There are 10 hidden switches. A switch that is on adds its own fixed numbers to the row, and there is some noise. The rows also spread widely along 14 directions, which tell nothing about the answers.
(in the rows, 128 means zero)
Some rows, each with its switches (1 for on, 0 for off) after it:
[104 184 123 168 175 168 129 146 166  88 128 108 142 170  94 135 117  99
 169 108  99  58 104  94 114 149  95 131] : 1 0 1 0 0 1 0 1 0 0
[138 116 144 119 145 109 111  83  91  67  98  55 127  82 124 121 120  92
 126 104 223 122 117 135 114  92  97 131] : 1 0 1 0 1 0 0 0 0 0
[155 132 146 113 152 115 140 136  97 154  88 159 163  80 109 143  78  79
  64 129 146 175 130 125 162 118 122 134] : 1 1 0 1 1 0 0 0 1 0
[160 105 103  97 153 104 166 126 167 125 132 112 113 144 133 121 114 114
 117  65 141 142  90 103 109 122 172 175] : 1 0 0 0 0 0 1 0 0 0
[135 128 131 130 113 130 185 138 139 108 111 118 140 143 119 117 138 108
 115 122 145 159 171 126  93 157 120 136] : 1 0 1 0 0 0 0 0 0 0
[131 154 106 156 147 108 113 165 138  93 128 130 131 147 141 137 142 133
 173 126 153  96 152 118 116  97  78 116] : 0 0 0 1 1 0 0 1 0 1
[124 150 105 116 130 114 153 152 151 122 149 132 135 151 162 164 149 121
 165 146 125 121 133 107 120 131 130 121] : 0 0 0 0 1 0 0 0 0 0
[148  77 106 120 177 110 134 175 140  64 131 128 146 126 107 100 132  99
 141 116 167 116 124 132 100  93 131 135] : 1 0 0 0 0 0 0 0 0 0
[137 121 118  95 123 157 146 132 150 138  93 151 122 134 149  99 112 119
 110  75 131 125  87 121 141 111 154 138] : 1 1 1 0 0 0 0 0 0 0
[156 141  65 131 132 147 146 185 160 110  87 166 122 161 113  90 152 147
 176 104 121  67 135 138 152 100  97 147] : 1 0 1 1 0 1 0 0 0 0
[156  99 146 127 127 105 107 107 112  86 119 122 139  96 112 121 110 110
  82 127 167 150 136 151 128 116 115 155] : 1 0 0 0 0 0 0 0 0 1
[139 139 173 124 163 115 105  87 108 100 111  85 127 108 124  82  72  94
  47  52 191 166 120  98  67 101 141  94] : 1 0 0 0 1 0 1 0 0 1
[107 111 149 150 116 139 124 199 137 104 110 143 145 120 128 152 119  72
 165 133 107 131 130 124 124 106 112 147] : 0 0 1 1 1 1 0 0 0 0
[130 112 111 132 127 108 134 174 145 112  74 173 105 106 172 129 133 126
  93 133 127 181 117 115 153  87  93 188] : 1 0 0 1 1 0 0 0 0 0
[123 129 126 169 151 126 130 104 154  59 143 131 136 136 157 142 130 133
 119 113 169 132 127 107 117 158 100 129] : 0 0 1 0 1 0 0 0 0 0
[162 159  92  85  78 120 159  98 151 163 123 114  95 152 136 129 151 148
 156 127  97 105 113 131 159 131 137 185] : 1 0 1 0 0 0 0 0 0 0
[140 110  99  95 164 114 168 164 144 116 146 152 148 137 119  98 143 105
 145 149 112 113 119 129 132 106 140 147] : 0 1 0 0 0 0 0 0 0 0
[156 129 113 131 159 134 139 144 126 137 149 147 155 150 102 114 109 115
 161  85 138  86 127 133 138 128 140 109] : 0 1 0 1 0 0 0 0 0 0
[148  84 114 167 147 126  84 170 196  48 130 205 142 154 148 119 106 157
 100  94 108 131  86 109 130 146 152 158] : 0 1 0 0 0 1 1 0 1 0
[144 124 111 146 174 109 168  78 177 111 181 137 134 153 150 155 111 122
 121  70 159 120  92 102 155 160 133 175] : 1 0 0 1 0 0 0 0 1 0
[103 149 107  57 132 158 194 169 158 146  91 155 146 108 163 127 151  72
 150 152  88  95 110 135 168  61  89 150] : 0 0 0 1 1 0 1 0 0 1
[ 74 191 146 161  82 148 146 143 165 121  40 113  83 139 172 158 139 115
 136 108  89 131 125 111 144 130  56 201] : 1 0 0 0 1 1 1 0 0 1
[151 143 112 135 112 136 143 188 133 158 115 165 132 166 107 126 128 127
 171 110  89 103 162 137 133 131 144 124] : 0 0 0 0 0 1 0 0 0 0
[189 150  96  98 120 102 134 111 141 106 133  95 146 141  85 140 120 128
 127 118 148 121 145 110 112 150 133 141] : 1 0 0 1 1 0 1 0 1 0
[110 126 155 139 139 157 125 170 142  95 123  86 126 167 118  86 112  89
 180  38 130  90 119 114  61  96 139 103] : 1 0 0 1 0 0 1 0 0 0
[142 128 110 183 188  97 141 148 145 108 123 167 132 150 150 123 122 134
 137  72 187 105 145 127 141 126 106 128] : 1 1 0 0 0 1 0 0 0 1
[170 125 123 104 114 101 144 122 119 139  91 132 117 106 104 106 115 121
 102 133 103 155 137 141 148 116 121 188] : 0 0 0 0 1 0 1 0 0 0
[132 145 120 110 193 137 182 126 148 132 150 170 182 136 147 129 112 100
 111 108 150 102 137 124 131 136 132  76] : 0 1 0 0 0 0 1 0 0 1
[126 115 150 139 153 123 114 144 134  89 147 129 164 116 123 168  95  79
 130 113 151 129 125 120 114 133 133 107] : 0 0 0 0 1 0 0 0 1 1
[113 158 147 164 129 142  97 190 146 113  85 134 128 141 137 151  99 118
 137 101  96 144 112  85  86 143 139 108] : 0 1 1 0 0 0 1 0 0 0
[158 152 115 136 155  99 109 112 124  85 164 127 150 131 115 107 137 139
 152 147 140  72 152 144 136 106  86 119] : 0 0 0 1 0 0 1 0 0 1

New rows. What belongs after each?
[119 183 120 158 151 110 116 151 141 141 112 152  98 160 164 111 117 152
 115 104 110 154 116  72 108 128 130 119] : 0 1 0 0 1 0 0 0 0 0
[109 155 148 128  75 149 127 149 145 120 106  99 123 141 129 180 128 101
 158 137  92 133 124 113 111 153 124 149] : 1 0 1 0 0 0 0 0 0 0
[118 176 144 115 124 155 177 107 149 134 156 109 151 175 101 116 124  93
 134 113  95 101 138 113 110 163 139 122] : 1 0 0 0 0 1 0 0 1 0
[128 121 150 126 170 141 139 114 132  87 120 156 150 122 116  50 107 103
  55 108 145 138 126 130 116 110 115 123] : 1 1 0 0 0 0 0 0 0 1
[118 173 111 174 173  98 147 132 141  86 110 112 116 148 156 125 148 144
 139 105 170 119 156 105  97 131  75 123] : 0 0 0 0 0 0 1 0 0 1
[ 96 205 120 131 134 114 179 157 160 151 134 157 115 178 171  95 153 126
 123 154  78 138 150  86 118 104  79 142] : 1 1 0 1 1 0 0 1 0 1
[120 196 153 161 106 138  96 129 158 100 124 104 124 181 114 134 106 139
 120 105  81 132 124  77  73 183 138 117] : 1 1 0 0 0 0 1 0 1 0
[148 130 107 152 192 120 154  94 133 108 170 140 155 135 131 142 122 123
 149  91 183  82 129 136 160 140 102 121] : 0 0 0 1 0 0 0 0 0 0
[140 157 137 116 143 103 115 110 100 114 103  74 124 100 129 125 121 103
 138 120 162 115 121 121 118  85 100 128] : 1 0 1 1 0 0 1 0 0 0
[ 98 144 131 139 171 140 162 122 166 100 139 145 145 135 147 151 124  89
 114 121 131 108 108 115 146 136 102 156] : 1 0 0 0 0 1 0 0 0 1
[159 150 140 160  81  98 107 128 148 110 144 106 127 174 106 153 114 150
 129 103 109 152 160  96  78 191 162 136] : 0 0 0 0 0 1 1 0 1 0
[166 121  87 154 190  93 145 140 145  95  85 160 132 105 157 147 119 145
  99  89 209 142 140 122 139 125  98 128] : 0 0 1 0 0 0 1 0 0 1
[147 159 104 133 217 103 177 143 132 148 171 141 147 142  71  93 114  83
 139 126 102 101 130 114 134 111 114 147] : 0 0 0 1 0 0 0 0 0 1
[133 131 101 147 168 134 141 132 154  92 112 180 138 125 159 127 132 138
  99 123 151 123 117 126 164 122  80 148] : 1 0 0 1 0 0 0 0 0 0
[ 84 177 177 123 110 162 131 181  99 145  64 123 151 111 102 127 107  64
 103 151  89 161 155 115  94 123 108  95] : 0 1 0 0 0 0 0 0 0 1
[148 148 111  87  64 129 144  99 147 135 108 129 115 139 170 153 143 148
 116 115 155 134 147 132 139 132 131 131] : 1 0 0 0 1 0 0 0 0 1
[154 111  89 125 184  99 153 153 154  74 118 139 136 127 139 111 137 119
 162 109 157  98 118 123 129  98 109 139] : 0 0 1 0 1 0 1 0 1 0
[166 132  88 140 179 116 109 116 154  25 126  74 141 131  56  94 129 119
 156 101 160  63 111 119 102 121  86 156] : 0 0 1 1 0 0 1 0 1 1
[125 140 104 147 188 143 170 127 149  47 122 136 174 133  98 107 146 102
 141 135 166  57 156 153 152 118  31 141] : 1 0 0 1 0 0 0 1 1 1
[122 138  83 156 179 137 123 155 204  68 123 178 125 141 155 146 125 130
 111 114 126 117  79  92 155 121  85 175] : 1 0 0 1 1 0 0 0 0 1
[133 145 119  73  93 127 154 101 137 133 113  71 117 131 140 137 137 106
 128 105 158 135 113 106 114 106 123 153] : 1 0 0 1 1 0 0 1 0 0
[113 149 171 154 155 130 123 100 112 153 164  89 130 124 109 168  85  72
 168  79 114 102  92 120 141 134 129 148] : 0 0 0 1 0 0 0 0 0 0
[109 197 151 170 150 139  97 176 125 144 107 157 135 134  95 131  93  91
 142 142  55 103 121 113 149 115  82 142] : 1 1 0 1 1 0 0 0 0 1
[ 82 197 121 181 238 121 180 110 144  92 102  98 127 145 141 109 131 105
 125  90 164 101 112  79 112 142  65 137] : 0 1 0 0 0 1 1 0 0 0
[101 154 150 156 114 116 129 103 158  67 147 141 131 149 172 129 145 134
  91 159 121 148 143 114 117 150  85 149] : 1 0 0 0 0 0 0 0 1 1
[141 138  97 136 170  98 152 156 160 103 161 155 158 159 126 132 135 119
 145 134 145 101 148 109 122 127 121 124] : 0 1 0 0 1 1 0 1 0 1
[135 163 138 116 116 134 123 141 123 122 112 119 143 142 135 117 125 120
 162 133 113  80 139 134 121 105 112 105] : 1 1 1 0 0 0 1 1 0 0
[145 131 130 104 148 178 171 123 115 143 114 134 167 115  88 118  99  71
 160  93 131  72 127 159 160 124 126 108] : 0 0 1 0 1 0 0 0 0 0
[127 160 148 149 119 162 121  88 123  89 118 152 172 121 123 143 119 121
 101 139 156  84 165 163 162 160  74  99] : 1 0 0 0 0 1 0 0 0 1
[106 168 125 119 157 165 137 160 144 107 109 133 146 125 112 122 119  81
 151 132  90  97  95 103 133 104  96 122] : 0 0 1 1 1 0 0 0 1 0
[137 106 136 129 117 122  56 155 126  61 116 104 122 118 109 117 110 114
 141 101 132 126  93 112 100  90 127 141] : 0 0 0 1 1 0 0 0 1 0
[ 71 170 146 139 163 139 146  85 155  75 126 149 137 111 212 149 140 116
  80 166 136 137  94 100 155 129  64 134] : 1 0 1 0 0 0 0 0 1 0
[124 143 178 166 157 132 103 104  79 122 118 124 145 102 125 119  90  94
 128  87 173  93 148 164 142 103  91  88] : 1 0 0 0 0 0 0 0 0 1
[127 167 120 136 153 185 141 117 173  80 139 134 180 159 117 157 112 117
 125  98 141  76 130 112 117 177 109  83] : 1 0 0 1 0 0 1 0 0 0
[105 123 123 127 175 103 205 127 133  96  97 104 130 135 148  84 152  92
 117  75 211 142 151 112  96 108 104 135] : 0 1 0 0 0 1 0 0 1 1
[128 160  90  90 163 114 181 129 148 102  83  87 129 108  96 109 145  93
  79 144 159 170 117  77 100 124  98 171] : 0 1 1 1 0 0 0 0 0 1
[122 136 105 101 146  51 134 160 146 103 190  74 126 153 171 187 166 105
 209 164 157 102 127  99  83  82 136 132] : 1 0 0 0 0 0 0 1 0 1
[117 131 123 136 152 121 130 190 154 119 114 142 146 142 131 151 115  86
 153  92 143 115 117 106 117 106 131 128] : 1 1 0 1 0 1 0 0 1 1
[165 146 119 102 139 121  64 137 127 122 139 154 129 131 116  87  99 140
 103 124  92 110  84 111 132  73 138 122] : 1 0 0 1 0 0 0 1 1 0
[139  97  91 128 187 116 189 148 137 103  91 113 108 127 145  93 135 103
 162  41 205 118 116 120 119  91 116 147] : 0 0 1 0 1 0 0 0 0 0
[112 177 156 153 146 185 126 152  99 139  76 167 140 130 120  76 103 112
 117  93 110 102 151 140 135 108  88  67] : 0 0 0 0 1 0 0 0 0 0
[145 134 121 118 182 104 150 128 120  94 123 109 160 125 120 109 126 103
 149 114 184  75 150 143 117  97  97 107] : 1 1 0 0 0 0 1 1 0 1
[165 157  93 143 125 114  96 181 104 154  80 156 113 141 115 114 128 160
 185 105 121  88 141 141 158  94 109 121] : 0 1 0 1 0 0 0 0 0 0
[145 164 122 126 141 158 126 127 150 133 119 161 131 151 131  91 104 132
 137  83 100  68 117 135 141 112 122 104] : 1 0 1 0 0 0 1 0 0 1
[150 129 143 170 125 168 103 141 154 104 116 157 148 150 121 145  82 136
 126  57 124 112 127 120 113 175 148  90] : 0 0 1 0 0 0 1 0 0 0
[202 122 108  73 114  72 153 101  92 203  81 114 104  82 106 141 102 115
  90  97 168 170 132 147 168 101 151 184] : 1 0 0 0 0 0 0 0 0 1
[162 127 118  74  63 159 162 141 128 184  99 125 123 143 132 124 122 112
 165  64 133 110 137 147 137 109 165 123] : 1 0 1 1 0 0 0 0 0 0
[124 176 127 132 152 158 171 148 134 128 116 141 148 155  88  78 121  92
 148 134  85  83 142 126 130 133 100 122] : 1 1 1 0 1 0 0 0 0 0
[127 105 104  64 148 120 152 196 142 124 111 137 140 104 128 135 133  67
 148 152 113 130 106 123 126  63 141 145] : 0 0 0 0 1 0 0 0 0 1
[150 198 108 132 147 150 124 115 122 158 104 107 128 136 101 146 103 115
 164  73 147  60 119 124 151 125 100 106] : 1 0 1 1 0 0 0 0 0 1
[146 176  52 100 174 144 146 166 140 102  89 160 155 131 112 112 154 134
 142 147 153  75 138 118 149  98  80  99] : 0 0 0 1 1 1 0 0 0 0
[ 91 113 134 125 132 150 179 102 175  46 156 114 146 133 136 110 157  85
 119 144 130 118 123 128 131 129  72 187] : 0 0 0 1 1 0 0 0 0 1
[134 127  96 128 169  91 159 172 140  97 151 146 150 149 127 115 158 109
 186 145 142  78 158 139 127  92 106 126] : 0 0 0 0 0 1 0 0 1 1
[ 91 169 142  91 149 130 159  92 120 108 146 117 162 111 154 112 149  90
  99 179 148 120 132 120 130 104  84 108] : 0 1 0 1 0 0 0 0 0 1
